Every row belongs to one group in each of 4 separate groupings. Each group adds its own fixed numbers to the row, and there is some noise. The rows also spread widely along 15 directions, which tell nothing about the answers.
(in the rows, 128 means zero)
Some rows, each with its group in each grouping after it:
[139 127 139 123 119 148 126 131 147 152 132 137 144 135 150 124 177 136
 142 123 103 143 128  96  99 129 154 153 112 137 119 133 104 143 134 112
 162 137 160 103 170  86 133] | z645 (0) (2) (0)
[124 116 148 148 120 107 132 120  96 127 162  77 106 142 124  85  98 145
 100 191 163 125 137 161 165 134 169 118 113 134  91 101 137 102 135  76
 165 151 107 144 132 146 124] | z308 (2) (3) (2)
[130 146 125 110 118 127 152 114 108 143 102 139  84 105 120 171 137 140
 171 164 176 123 116 149 157 158 158 139  85 142 157 143 106 137 113 105
 147 116 118 104  97 138 162] | z308 (0) (1) (1)
[111 133 149 146 144  98 163 146 101 172 122  82 145 132 141 154 141 138
  84 146  86 140 103 150 161 102 180 118 156 135  81 102 148 159 152 105
 120 114  88 133  90 143 129] | z605 (2) (0) (0)
[201 121 140  77  79 155 151 132 109  73 178 151 121 105 189  66 156 145
  99 104 147 112 123  83  87 159 118 161  93 102 103 160 124 107 148 114
 139 193 166 198 142  90 124] | z108 (1) (0) (1)
[176 147 133 110 144 133 185 173  95 167 133 104 136 164 114 128 137 161
 114 156 170 101  76 158 130 133 159 136 120  86 110 137 128 193 139 116
 158 119 152 146  89 118 131] | z335 (1) (2) (2)
[127 141 138 106 151  91 153 127 121  97 109 129 131 143 130 178 141 116
 169 132 166 148 120  87 126 111 135 130 103 135 138 139  96 139 107  94
 121  97 118 112 122 112 148] | z108 (0) (1) (0)
[103 118 162 134 121 101 149 121 156 100 122  68 109  69 142 126 148 128
 125 123 146  95 109 136 190 157 208 180  99 158  90 131  85 132 119 127
 113 108 135 110  97 167 175] | z645 (1) (3) (0)
[123 175 128 229 108  97 120  90 112 126 116 114 177 101 110 146 120 107
  81  92 108 145 117 130 177  75  95 149 104 138 107  85  67 116 156 142
  96  90  71 145 104 146 161] | z335 (1) (3) (0)
[ 97 154 147 115 152 130 111 114 151 125  73 130 156 150 123 145 136 135
 128 111 121 129 113 114 100 113 108 133  86 105 194 143 134 163  76 147
  81  78 148  97 112 132 154] | z605 (1) (3) (1)
[ 69 113 166 126 143 144 111 127 139 142 136  87 124 149 138  58  92 156
  62 128 101 104  93 118 111  87 128 125 177 102 117 126 179 140 113 142
  57 109 145 158 140 150 113] | z645 (0) (2) (2)
[125  95  89 108 148 128 121 169 182 104  90 158 123 107  84 155 121 104
 148  82 123  86 101 136 152 139 112 139 196 128 145 155 116 167 128 217
  96 102 148  94 119 107 141] | z335 (0) (3) (0)
[121  94 126 103 118 113 142 143 107 112 154 125  94 135 121 102 103 126
 142 173 167 117 118 118 148 138 151 102 159 141 130 132 142  95 131 102
 145 146 124 142 154 125 132] | z335 (0) (2) (1)
[127 121 105 134 121 101 169 134  85 133 144 119 194 125 136 111 151 100
  76 125 102 137 117 113  87 128 140 107 113 119 162 133 134 118 158 125
 111 179 129 159  99 115 122] | z605 (1) (0) (1)
[117 115 133  91 150 105 134 136 115 118 121 123  71 126 137 164 105 152
 150 139 146 127 114 126 158 118 128 102 160 124 126 145 162 124 108 117
 124 100  95 138 112 148 132] | z308 (0) (1) (1)
[124 121 139 125 107 138  80 107 139  88 116 153  81 113 113 116  76 125
 125 129 155 119 140 129 163 128  92 138 132 139 138 116 132  92 107 141
 108 121  98 129 137 133 135] | z335 (1) (3) (1)
[135 112 145 116 152 116 144 171 178  95 118 108 142 149  96 121 137 137
 126 123 133 100 111 139 162 136 145 157 133 106  96 138  92 144 138 141
 154 105 143 100 141  98 155] | z605 (0) (1) (0)
[115 112 113 129  80 147 139 119  97 167 149 137 119  99 144  92 165 131
 100 156  93 129 104 131 142 139 169 103 141 146 141 149 128 122 170 132
 137 168 126 148 157 119 155] | z645 (2) (0) (0)
[164 153 149 129 105 133 141  99 107  93 167 149 135 116 160 127 138 139
 142  87 168 141 137  78  82 121  90 158  66 130 138 119 109 117 111  79
 121 144 153 165 123 136 129] | z605 (1) (1) (1)
[123 110 122 139 139 106 147 146 150 101 126 100 146 101 110 130 128  99
 114 111 139 104 124 141 147 152 158 156 150 136  96 122  94 134 146 154
 115 142 138 122  98 122 129] | z108 (2) (2) (0)
[ 81 102 120 126 142 111 106 122 126 128  89 111 114 123 102 135  68  95
  98 169 133 128 151 162 153 149 140 110 147 146 147 104 150  97 123 140
 102 150  79 107  84 142 110] | z335 (1) (2) (0)
[108 108 123 124 147 114 100 144 135 102 108 111  81 136  95 135  64 149
 108 164 138 112 119 165 207 128  96  87 176 108 114 134 148  90 132 150
 133  89  61 139 128 143 152] | z605 (0) (2) (0)
[129 114 105  99 134 143 107 117  97 112 134 110  88 142 103 103  81 127
 124 204 170 112 151 170 132 176 128  72 121 122 169 155 153  95 115 117
 155 171 129 158 109 140 113] | z335 (2) (0) (0)
[126 101 142 106 107 147 130 135 166  98 153 151 127  83 167 112 175 135
 138  65 102 103 104  73 109 133 136 160 152 145 123 154 115 145 127 154
  92 132 181 144 157 122 147] | z605 (1) (0) (0)
[177 140 158  82 160 135 131 184 158 110 101 109  93 169  96 137 105 182
 129 156 150  85  88 164 202 127 138 139 155  83  71 159 124 171 110 149
 164  63 118 124 127 101 154] | z645 (1) (0) (0)
[157 134 124 119 121 131 118 136 149  72 127 127  99 101  99 106 103 126
 121 119 158  79  98 132 198 127 114 152 167 120  77 150  79 130 136 173
 117 107 119 155 134 112 155] | z605 (0) (0) (0)
[ 79 112 127 136 147 153  79 115 152 171 102 108 102 115 131 142 115 141
 112 132  74 138 153 151 124 139 132 111 150 144 146 122 172 114 116 148
 119 129 115 107 115 156 112] | z645 (1) (2) (0)
[118 108 116  78 138 128 159 160 146 106 101 144 157 154  98  98 162 111
 144 139 136 102  92 111 103 152 158 120 110 100 200 187 103 159 121 159
 131 136 182  98 147  80 163] | z335 (1) (1) (1)
[104 122 115 184  98  97 164 114 107 115 150 134 196 104 136 113 173  94
  98  86 101 145 113  83 108 108 128 129  93 139 170 124  81 107 175 128
 104 148 133 142 142 128 173] | z335 (1) (1) (2)
[114 125 124 119  98 137 105 105 110 140 111 107 102  90 174  98 150 140
  79 149  74 147 130 131 155 155 159 107 113 123 121 155 141  84 166 137
 161 150  90 157 129 132 154] | z335 (1) (2) (1)
[194 164 145 154 104 116 167 144 104  94 185 158 157 154 105 117 129 141
 145 108 191 110  83  81 141  69  95 155 125 122  89 117  67 157 127 104
 119  98 145 165 171  95 149] | z645 (1) (0) (0)
[103 142 187 133 130 163 122 151 150 177  91 127  92 165  94 123  66 191
  89 157 143  92  76 182 189  94 111 153 159 101 102  90 151 187 100 132
  85  56 107 102 127 136 150] | z605 (0) (2) (0)
[132 114 152 108 123 149  95 135 147 118 110 110 115 153 121  78 102 123
  88 169 118 121 148 155 145 143 152 140 137 126  87 119 128 124 132 131
 150 160 125 121 142  91 112] | z335 (2) (0) (0)
[126 169 130 123 160 186  48  90 135 174 106 159  57 143 122 174 110 170
 198 131 134 152 148 119 114  92  74 113 144 143 148 136 149 160  73 121
 137  76 137 113 146 135 102] | z335 (0) (1) (0)
[144 135 168  93 128 154 119 142 143 145 127 154 102 152 157 129 154 158
 169 115 140 131 107  85 103 101 134 153 147 135 110 134 134 197  93 110
 121  98 171 112 172 102 123] | z335 (2) (3) (0)
[124 126 119 135 167 126 105 139 128 150 122  85 128 158 128 140 134 157
 109 155  80 146 147 163 136 130 135  78 134 111 131 142 169 113 133 124
 184 115 116 136 125 140 125] | z335 (2) (0) (1)

New rows. What belongs after each?
[113  73 130  85 163 126 139 180 175 121 111 118  72 118 123 184 111 156
 162 112 128 104 129 154 155 162 143 129 175 139 127 143 172 134 111 139
 129 105 126  96  99 156 129] | z645 (0) (1) (0)
[122 149 127 140 117 105 165 106  86 113 168 131 154 131 143 113 142 124
 137 121 171 129  88  70  91  93 119 118 103 124 166 146 106 134 123  98
  93 117 150 170 142 137 148] | z645 (0) (2) (2)
[138 116  78 145 109 108 121 100 108  73 133 153 141  95 116 135 136  91
 123 118 128 152 165 111 125 163  90 103  78 131 186 148  95  47 155 136
 151 174 101 148 122 119 156] | z108 (1) (1) (1)
[140 124 184  60 109 193 108 139 164 137  93 143  81 120 177  96 122 169
  93 115 111  96 105 132 113 148 135 181 128 107 105 141 164 182 101 150
  85 125 159 138 113 117 123] | z335 (1) (0) (0)
[142 153 129 149 162 134 105 127 137 130 141 124 123 182  69 132 104 148
 174 160 180 129 138 136 135 104 102 115 130 117 129 119 110 136  90 113
 162  90 152 110 162 112 128] | z108 (2) (2) (1)
[171 132 118 156 104 114 185 139  95 117 197 118 173 129 113  96 158 122
 133 133 179 113 112 111 111 129 148 152  91 133 107 112  74 134 150  79
 157 169 170 153 137 107 132] | z605 (0) (3) (0)
[192 147 119 102 178 141 133 164 113 160 142  70 120 176 111 118 115 156
 130 178 153 119 142 173 116 137 166 131 131 109  63 123 156 157 117  93
 202 154 158 147  87 107  63] | z335 (0) (0) (1)
[ 98  99 149 119 123 158 100 128 136 146 138 149 114 166 124  88  89 136
 114 146 126 125 133 117  96 100 107 122 161 137 151 108 174 130 105 114
  97 134 151 119 171 117 101] | z335 (0) (0) (2)
[144 126 124 143 149 117 150 150 109 155 148 106 127 138  84 142  85 124
 128 150 169 107 124 161 143 114 137 142 167 145  88  85 142 146 116 105
 119 138 130 129  82 136  82] | z605 (0) (0) (1)
[141 128 129 201 107 134 120 131 183 127 128 142 166  80 132 165 157 127
 108  41  71 135 134 123 155 119 103 180 129 143  98  99  81 116 166 168
 125 106 116 107 137 126 167] | z645 (1) (2) (0)
[149 148 136 109 154 122 157 154 126 144 111 109 153 157 138 147 149 148
 125 129 129 129 105 128 104 124 142 129 109 100 133 139 138 165 118 120
 145 109 148 126 103 116 132] | z335 (1) (2) (1)
[119 103 147 162  97 122 155 149 149 125 136 121 158 122  95  94 125 117
  91 131 136 104 114 148 165 132 152 179 118 141 100  81  88 131 151 119
 117 143 126  97 135 108 152] | z605 (0) (3) (0)
[ 83 118  81 120 128  90 117  97 131  82  84 143 146 100 105 159 142  67
 146 141 120 135 130 120 141 156 134  79 107 141 232 183 104  85 122 175
 104 125 101 104 121 129 177] | z645 (2) (0) (1)
[135  71 118  67  81 151 146 142 119 108 167 144  90 103 148  66 147 132
 126 161 144  99 121 122 118 191 171 113 137 137 152 165 154 103 144 120
 150 203 163 152 156 111 137] | z605 (2) (0) (1)
[155 163  88 168 141 114 136 111 115 126 137 100 185 102 120 134 176  94
 127  99 120 131 127 127 104 127 143 138 101 131 124 141  73 151 151 152
 144 150 162 150  97 118 122] | z335 (2) (3) (0)
[158 118 115 120 151 131 119 153 132 113 145  99 100 141  96 114 108 152
 128 155 139 113 139 158 168 148 132 115 139 113  93 144 121 103 142 130
 187 141 119 143 126 122 125] | z645 (1) (1) (0)
[158 136 123 158 133 102 135 144 125 106 160 120 143 147  89 126 132 124
 146 145 145 129 117 112 180  86 130 125 161 140  71 118  77 118 148 113
 171 106 112 132 178  93 144] | z605 (0) (0) (0)
[ 86  82 172 136 114 128 115 143 165 100 134 110 150 174 127  44 119 145
  65 151 100 123 133 115 131 111 129 132 117 105 123 109 139  96 136 115
 126 125 134 108 200  99 155] | z108 (0) (3) (2)
[142 137 110 193  98 128 146 127  86 173 176 125 133 122 121 118 149 159
 105 136 108 143 113 135 153  98 122 110 133 134 106 101 121 110 172 104
 163 130 111 152 157 127 147] | z108 (0) (3) (1)
[116 166 137 125 107 147 122  91  90 170 129 161 107 126 123 124 137 129
 157 157 155 132  94  99 121  83 130 131 134 151 149 127 124 166  99 106
  91 110 141 130 148 119 129] | z605 (0) (0) (1)
[138 118 112 162 127  84 111 125 136  93 136 169 142 111 128 193 128  90
 170  69 122 170 155  63 135  86  77 123 159 171 127 104 103 102 133 127
 118 108  87 116 154 118 132] | z335 (1) (3) (0)
[ 94 101 138 121 125 156  99 119 125 155 143 135 105 141 142 112 117 139
 136 152 121 146 156 113  91 135 126 105 133 153 166 114 170 105 108  96
 129 156 141 121 155 135 106] | z335 (1) (2) (0)
[157  87 135  83  87 145 171 161 109 113 153 150 162 182 126  48 117 126
  78 184 155 125 125 126  83 161 137 131  84  93 151 123 141  98 151  85
 161 208 145 133 166  59 120] | z645 (0) (2) (1)
[137 118 133  96 124 144 115 138 104 124 166 142  86 156 128  91 109 167
 144 155 156 112 109 108 122 103 106  97 166 113 121 143 153 137 112 109
 132 123 147 162 180 113 117] | z308 (0) (3) (0)
[138 132  78 186 124 130 151 131 108 145 170 138 111  96  81 158 138 140
 168 120 159 105 106 151 166 134 109 106 136 143 161 141  92 125 156 140
 158 112 143 146 128 162 168] | z335 (0) (1) (2)
[ 84 116 184 131 126 125 113 128 160 108  91 108 120 154 132 121  96 160
  88 151 115 130 121 140 169 126 120 126  99 112 146 116 138 101 112 116
 111  76  88 102 149 139 179] | z645 (1) (2) (0)
[133 137 129 133 139 133 101 139 154 116 107 163 160 178  89 123 108 119
 135 117 131 134 127 104 107  84  75 135 135 111 152 115 119 145 103 145
 113  96 139  96 169  80 126] | z335 (0) (3) (1)
[132  96 155 118 138  94 170 159 164 110 113 102 128  95 157 165 135 123
 103  81 120 116 122 126 147 147 163 187 131 138  76 106 130 142 144 121
 111 121 106 111  65 147 133] | z605 (0) (1) (2)
[143 140 169 131 146 138 117 122 177  94 127  92 120 132 152 151 132 163
 154 110 150 121 155 130 111 144 127 164  64 135 125 122 128 119  79  89
 148  85 173 116 112 155 140] | z335 (0) (0) (1)
[109 110 141 137 125 142 137 122 133 147 152 119  99 119 117 137 128 134
 167 146 164 123 141 143 124 152 158 138 109 165 146 113 124 138 112  89
 136 144 163 106 124 155 129] | z335 (2) (1) (0)
[164 141 162  65 139 167 113 146 178 110  92 174 101 149 164 177 148 186
 175  87 137 126 121  99  93 150  82 156  93  91 167 163 151 168  72 131
 136  67 162 103 140 115 157] | z605 (1) (2) (1)
[ 59 133 124 183 109 154  72  73 122 147 105  81 122 122  97  77  98 140
  75 200 105 131 151 194 164 153 132  94  67 132 179 120 121  66 130 127
 146 132 109 124 130 162 165] | z335 (0) (3) (0)
[135  98 162 144 145 144 145 160 150 147 172 116 109 156 120 139 120 183
 152 123 149 122 144 139 124 137 123 141 113 135 122  95 157 129 111  69
 166 117 160 111 139 157 130] | z605 (1) (1) (2)
[163 155 153  51 120 150 137 120  87 124 106 112  81 145 166  92 127 157
 106 182 164 122 107 125 116 150 156 138  86  91 106 162 132 158 121  92
 147 150 127 169 102 104 118] | z335 (0) (1) (0)
[101  72 161 135 114 155 131 142 146 159 172 144 112 141 124 105 121 144
 137 133 132 132 155 115  89 132 139 149 143 172 133  81 155 121 118  78
 117 171 172  97 169 125 103] | z108 (1) (1) (0)
[109 160 144 113  96 149 112  88  83 148 101 166 125 135 178  87 134 136
  69 124  98 153  92  78  89  81  90 117 110  99 166 151 144 147 141 130
  73 125 104 174 141 111 136] | z335 (0) (1) (2)
[100 130 125 120 109 126 119 102 160 129  91 157 127  74 140 148 182  86
 164 102 115 135 116  88 130 136 171 165 133 167 142 146  80 151 124 165
  98 123 149  79 143 102 161] | z108 (2) (2) (1)
[151 131 146 139 135 141 103 142 181 110 112 129 128 134  97 123 120 137
 121 103 120 118 143 141 159 127 114 172 124 120  88 111 100 122 130 145
 153 118 123  96 136 101 138] | z605 (1) (1) (1)
[101 189 145 202 151 116 122  86  99 170 131 124 171 171  97 136 123 124
 131 131 139 164 115  92  98  29  97 133 108 137 142  89  95 160 108  94
  88  78 133 119 146 127 124] | z108 (0) (1) (2)
[109  75 133 129 120 126 100 125 142  95 145 146  97 119 128 135  71 109
 135 121 145 130 173 121 122 143  97 124 148 168 152  94 170  76 106 110
 107 151 112 122 122 157 104] | z335 (1) (0) (2)
[161 109 132 138 129 144  99 137 164 105 168 161 151 141 119 125 125 112
 152  82 120 139 166  82  84 105  94 159 152 158 102  98 119 117 115 124
 129 156 163 118 175  89  85] | z645 (1) (0) (0)
[111 127 161 105 179 117 141 175 137 176  99 112 152 207  92 107 102 131
  97 144 110 128  98 121 107  57 150 146 197 107  79  97 163 195 113 127
  89 109 138  95 128  76  78] | z108 (0) (1) (1)
[136 122 103 171 163 104 132 136  97 142 157  74  91 121  95 179  98 147
 151 163 156 136 158 184 180 151 137  89 125 152 117 109 136  87 137  89
 194 130  89 145  73 185 122] | z335 (1) (1) (0)
[125  78 111  91 129 168 127 169 114 165 153 126  78 148 113  98  95 168
 119 184 132  94 118 174 129 157 134  84 184 122 142 140 198 134 128 126
 147 161 148 150 134 133 103] | z335 (0) (0) (0)
[131 126 145 120 112 110 129 131 132 102 116  94 121 119 149  98 152 141
  98 147 118 122 118 130 175 142 169 133  96 116 104 142 106 105 144 125
 162 120 111 134 139 122 172] | z335 (1) (3) (1)
[123 151 142 129 134 154  72 103 140 148  71 116 127 129 146 103 124 129
  61 125  62 148 145 137 129 117 121 144 110 102 110 128 137 126 147 159
 132 134  93 128 112 109 119] | z335 (1) (1) (2)
[123 147 138 171 129 110 104 112 114 113 125 103 140 163  98  94 108 135
  77 166 111 148 135 135 178  95 105 106 103 101 111 116 106  83 159 113
 165 114  66 139 162 115 165] | z605 (1) (1) (2)
[113 130  84 155 143 113 125 122 113 146  99  74  97  84 106 178 120 143
 106 163 110 119 127 207 209 181 147  80 114 123 148 155 128  87 159 158
 171 116  66 140  56 182 173] | z645 (1) (2) (0)
[137 137 117 152 136 138 128 106 102 122 163 100 152  98 151 123 117 117
 108  95 142 130 155 126  69 151 111 139  96 133 139 111 135 111 127 114
 111 180 159 184  63 162  84] | z335 (1) (2) (0)
[121 156 130 134 137  81 135 105 111 113  84 113 163 130 100 142 117  68
 113 146 149 143 124 113 143 104 159 154 110 147 114 106  83 144 120 128
  95 133  87  99  90 103 119] | z645 (1) (3) (0)
[124 132 119 102 133 136 120 127 126 129  95 150 138 127 137 132 135 133
 106 101 105 127 106 113 103 123 103 123 136 102 164 151 151 152 117 169
  87 119 135 134 108 115 133] | z108 (1) (3) (1)
[126 138 143 121 104 146  97  91  98 128 131 156 135 157 156 102 101 147
  92 130 116 164 153 105  69 111  71 110  80 113 182 112 179  91 102  95
 104 152 113 149 134 130 104] | z645 (1) (3) (1)
[133 162 122 198 147 157 109 108 126 159 148 123 146 140 100 146 112 154
 130 103 128 136 137 147 106  96  67 131 104 127 140 100 116 136 121 118
 125 102 150 146 116 152 118] | z335 (0) (1) (0)
[106 109 169 122 125 157  98 132 195 130 120 129  84 119 107 122 143 149
 176 129 135 110 136 125 168 140 162 175 129 166 104 121  93 141 104 125
 150 106 160  64 178 119 160] | z605 (1) (1) (0)
[149 154 132 129 143 139 101  96 100 127 173  96 111 139 155 112 132 163
 145 134 148 148 153 117  86 126 116 109  96 122 125 131 157 114  96  76
 161 143 159 173 123 154  95] | z605 (2) (3) (1)
[ 89 106 111 144 111 109 127  95  95 117 148 114  94  83 142 123 131 132
 115 139 117 131 126 126 158 144 137  87 119 140 168 153 135  73 154 124
 127 141  99 164 124 176 167] | z308 (1) (1) (2)
[138 145 159 115 126 139 141 136 109 139 118 102 117 133 157 109 102 153
  75 135 135 116  99 138 133 118 133 152 131 102  84 115 143 154 134 115
 102 124 115 168  91 130 116] | z335 (0) (2) (0)
[158 121 146 119 139 124 133 133 134  96 163 110  72  98 158 173 118 162
 174  98 179 115 132 124 145 151 126 143 142 142  88 129 137 132 100 104
 136 107 141 160 102 169 125] | z308 (2) (2) (0)
[140 147  84 175 169  72 128 135 115 136 127  89 162 120  89 175 141  94
 139 123 111 150 134 132 166  95 147 113 168 145  80 110  93 126 155 137
 160 117  88 123  98 121 111] | z605 (0) (3) (0)
[148 146 145 136 148 110 135 137 136 120 120  97 140 139 105 124  97 106
 120 134 169 118 130 138 131 118 151 178 126 132  75  90 105 144 116 115
 124 131 135 119  87 112  95] | z335 (0) (2) (1)
[167 108 104 155 110 116 129 123 140  81 167 122  90  57 130 162 108 130
 144  84 159 113 159 141 167 166 107 157 128 159  94 104 118  76 140 120
 148 148 107 149  86 169 126] | z605 (0) (3) (1)
[118 134 146 163 146 111 144 133 142 136 129 106 146 125 116 152 140 125
 122 102 120 133 122 128 143 104 141 157 132 141  97 102  99 152 132 121
 109 111 132 113 113 135 134] | z108 (2) (1) (0)
[130 119 149  47 139 135  98 141 158 109  75  95  61 118 157 105 123 152
 105 151 110 106 111 147 178 159 181 133 149 100  86 177 158 142 118 162
 141 115 107 126 109 121 135] | z645 (2) (3) (1)
[154 153 137 181 121 132 106  92 138 123 160 105 101  84 149 158 135 152
 152  92 141 136 153 122 145 122 119 170  90 156  87 101 106 110 119  95
 151 102 126 137 113 174 133] | z645 (0) (3) (2)
[148 137 142 143  94 134 144 127  96 136 168 146 127 149 156 116 167 178
 133 137 117 147 102  93 130  98 107  89  99 118 159 147 130 112 139  85
 164 100 137 163 193 124 179] | z335 (1) (0) (1)
[127  74 103 122  77 136 144 142 140 109 150 159 145  91 141  90 155 111
  92 110  90 120 126 111 123 168 137 131 131 132 156 142 124  76 179 158
 137 186 132 130 163 101 157] | z645 (1) (2) (1)
[172 105 132 184 115 124 175 201 149 159 151 119 108 137  61 171 114 185
 139 161 159  95 105 211 252 150 149 140 155 127  63  83  93 129 170 118
 217  88  95  87 149 121 191] | z308 (1) (2) (0)
[134 104 116 116 117 125 142 137 106  94 164  92  72 102 154 112 126 178
 116 149 134 112 121 147 169 164 133  84 112 110 136 170 150  73 153 107
 178 129 114 189 125 170 169] | z335 (0) (1) (1)
[ 78 130 109 113 121 154 106  92  87 201  97 141 120 116 167 135 135 136
  89 145  67 164 130 130  71 132 120  83 125 122 202 138 203 121 130 131
  97 157 111 140  96 147 105] | z605 (0) (2) (1)
[155  92 145 109 111 140 141 155 179  84 124 138 144 108 155 130 147 134
 108  70 117 111 142 118 111 168 119 184 106 119 114 119 122 131 133 143
 120 144 150 113 112 110 139] | z108 (1) (3) (0)
